The groups are shells around one centre, one inside the other: the same stretched ball of 2 dimensions in 6 sizes.
Known rows, each followed by its group:
[-7.16 -1.89  1.92 -1.56 -2.97  4.79 -0.82 -0.52 -4.52 -1.18] => X
[ 2.85 -0.53  0.09  0.13  0.62 -3.73 -1.02  0.25  0.36  0.04] => Y
[ 2.00 -0.65  0.25 -0.02  0.33 -3.00 -0.99  0.18 -0.05 -0.06] => N
[ 1.44 -0.66  0.29 -0.13  0.17 -2.57 -1.07  0.19 -0.32 -0.03] => N
[ 4.81 -1.41  0.73  0.94  0.56 -4.68  0.40 -0.41  1.23 -1.52] => R
[ 6.71 -1.13  0.36  1.25  1.27 -6.32  0.34 -0.26  2.17 -1.26] => T
[-6.55 -1.95  1.94 -1.40 -2.86  4.37 -0.64 -0.58 -4.23 -1.35] => R
[ 6.12 -1.27  0.53  1.19  1.00 -5.78  0.43 -0.36  1.87 -1.43] => W
[ 3.89 -0.63  0.10  0.41  0.85 -4.48 -0.74  0.15  0.86 -0.20] => W
[-1.82 -0.88  0.69 -0.78 -0.86  0.07 -1.29  0.10 -1.89 -0.08] => R
[-7.38 -2.06  2.08 -1.54 -3.15  5.07 -0.63 -0.64 -4.64 -1.44] => W
[ 1.95 -0.69  0.29  0.00  0.29 -2.95 -0.96  0.15 -0.08 -0.12] => X
[ 1.38 -1.94  1.41  0.39 -0.71 -1.73  0.55 -0.72 -0.44 -2.04] => X
[-8.12 -1.69  1.81 -1.86 -3.11  5.42 -1.21 -0.36 -4.97 -0.79] => T
[-0.49 -0.66  0.42 -0.57 -0.35 -1.08 -1.36  0.22 -1.24  0.14] => T
[ 1.95 -0.64  0.25 -0.03  0.30 -2.97 -1.00  0.18 -0.08 -0.07] => N
[-8.05 -1.53  1.67 -1.91 -2.98  5.25 -1.39 -0.25 -4.91 -0.56] => Y
[ 5.87 -0.64 -0.01  0.86  1.37 -5.98 -0.41  0.10  1.80 -0.41] => Y

New rows. What belongs after each?
[ 4.90 -1.63  0.92  1.05  0.44 -4.62  0.69 -0.57  1.27 -1.87] => T
[-2.02 -2.13  1.81 -0.29 -1.76  1.01  0.30 -0.80 -2.08 -2.05] => X
[-7.94 -2.03  2.09 -1.68 -3.28  5.48 -0.75 -0.60 -4.91 -1.33] => T
[ 3.37 -1.84  1.21  0.79 -0.12 -3.32  0.73 -0.70  0.52 -2.07] => T
[-7.14 -1.66  1.72 -1.66 -2.82  4.64 -1.10 -0.36 -4.50 -0.83] => X
[-6.73 -1.42  1.48 -1.67 -2.54  4.16 -1.34 -0.19 -4.28 -0.49] => N
[ 6.31 -0.70  0.01  0.98  1.45 -6.28 -0.28  0.06  2.00 -0.53] => Y
[-3.00 -0.94  0.82 -1.02 -1.21  1.02 -1.39  0.07 -2.47 -0.07] => X
[-6.91 -1.27  1.36 -1.77 -2.49  4.22 -1.55 -0.08 -4.35 -0.25] => Y
[ 1.02 -2.06  1.56  0.36 -0.91 -1.37  0.67 -0.81 -0.63 -2.22] => T
[ 3.28 -1.88  1.25  0.79 -0.17 -3.21  0.78 -0.73  0.47 -2.14] => Y
[-2.24 -0.84  0.68 -0.89 -0.95  0.36 -1.41  0.13 -2.09  0.02] => N
[-2.53 -2.16  1.86 -0.41 -1.91  1.40  0.24 -0.81 -2.33 -2.03] => X
[ 4.66 -1.56  0.87  0.97  0.42 -4.49  0.57 -0.52  1.16 -1.75] => N
[ 4.59 -1.62  0.93  0.99  0.37 -4.39  0.64 -0.57  1.12 -1.84] => W
[-5.41 -1.18  1.19 -1.47 -2.03  3.02 -1.45 -0.05 -3.64 -0.23] => N
[-7.39 -2.19  2.21 -1.48 -3.25  5.17 -0.44 -0.74 -4.65 -1.67] => Y
[-1.67 -0.70  0.52 -0.82 -0.69 -0.16 -1.49  0.22 -1.81  0.19] => Y
[-5.48 -2.13  2.03 -1.09 -2.70  3.66 -0.25 -0.73 -3.73 -1.72] => X
[ 5.55 -0.91  0.25  0.90  1.11 -5.58 -0.12 -0.07  1.62 -0.80] => X
[ 4.09 -1.56  0.91  0.84  0.26 -4.05  0.48 -0.51  0.88 -1.68] => R
[ 6.48 -0.73  0.03  1.03  1.48 -6.40 -0.22  0.04  2.09 -0.60] => Y
[-5.39 -2.13  2.03 -1.06 -2.67  3.59 -0.22 -0.72 -3.69 -1.74] => X
[-5.93 -1.27  1.29 -1.55 -2.22  3.46 -1.42 -0.09 -3.89 -0.32] => N
[-4.66 -2.32  2.14 -0.82 -2.59  3.15  0.12 -0.88 -3.36 -2.10] => Y
[ 6.46 -1.26  0.50  1.26  1.11 -6.05  0.47 -0.35  2.04 -1.43] => T
[-1.93 -2.27  1.92 -0.22 -1.84  1.02  0.48 -0.89 -2.05 -2.27] => Y
[ 5.85 -1.50  0.74  1.22  0.78 -5.44  0.68 -0.51  1.73 -1.76] => Y
[ 6.38 -1.38  0.60  1.29  1.01 -5.92  0.61 -0.43  2.00 -1.61] => Y
[-5.69 -2.17  2.07 -1.11 -2.77  3.83 -0.22 -0.75 -3.84 -1.76] => N
[-5.80 -2.31  2.20 -1.08 -2.89  4.00 -0.07 -0.84 -3.89 -1.96] => Y
[ 6.15 -0.85  0.15  1.01  1.31 -6.06 -0.12 -0.05  1.92 -0.75] => W
[ 5.50 -0.89  0.24  0.88  1.10 -5.53 -0.15 -0.07  1.61 -0.78] => X
[ 4.18 -0.59  0.05  0.46  0.95 -4.72 -0.74  0.18  1.00 -0.17] => T
[-7.18 -1.68  1.74 -1.65 -2.85  4.70 -1.07 -0.38 -4.52 -0.87] => X
[-1.03 -0.72  0.50 -0.67 -0.54 -0.63 -1.37  0.19 -1.51  0.09] => W
[ 0.28 -2.05  1.60  0.19 -1.09 -0.81  0.53 -0.78 -0.97 -2.12] => N
[ 3.76 -0.71  0.19  0.41  0.76 -4.32 -0.65  0.10  0.78 -0.32] => X
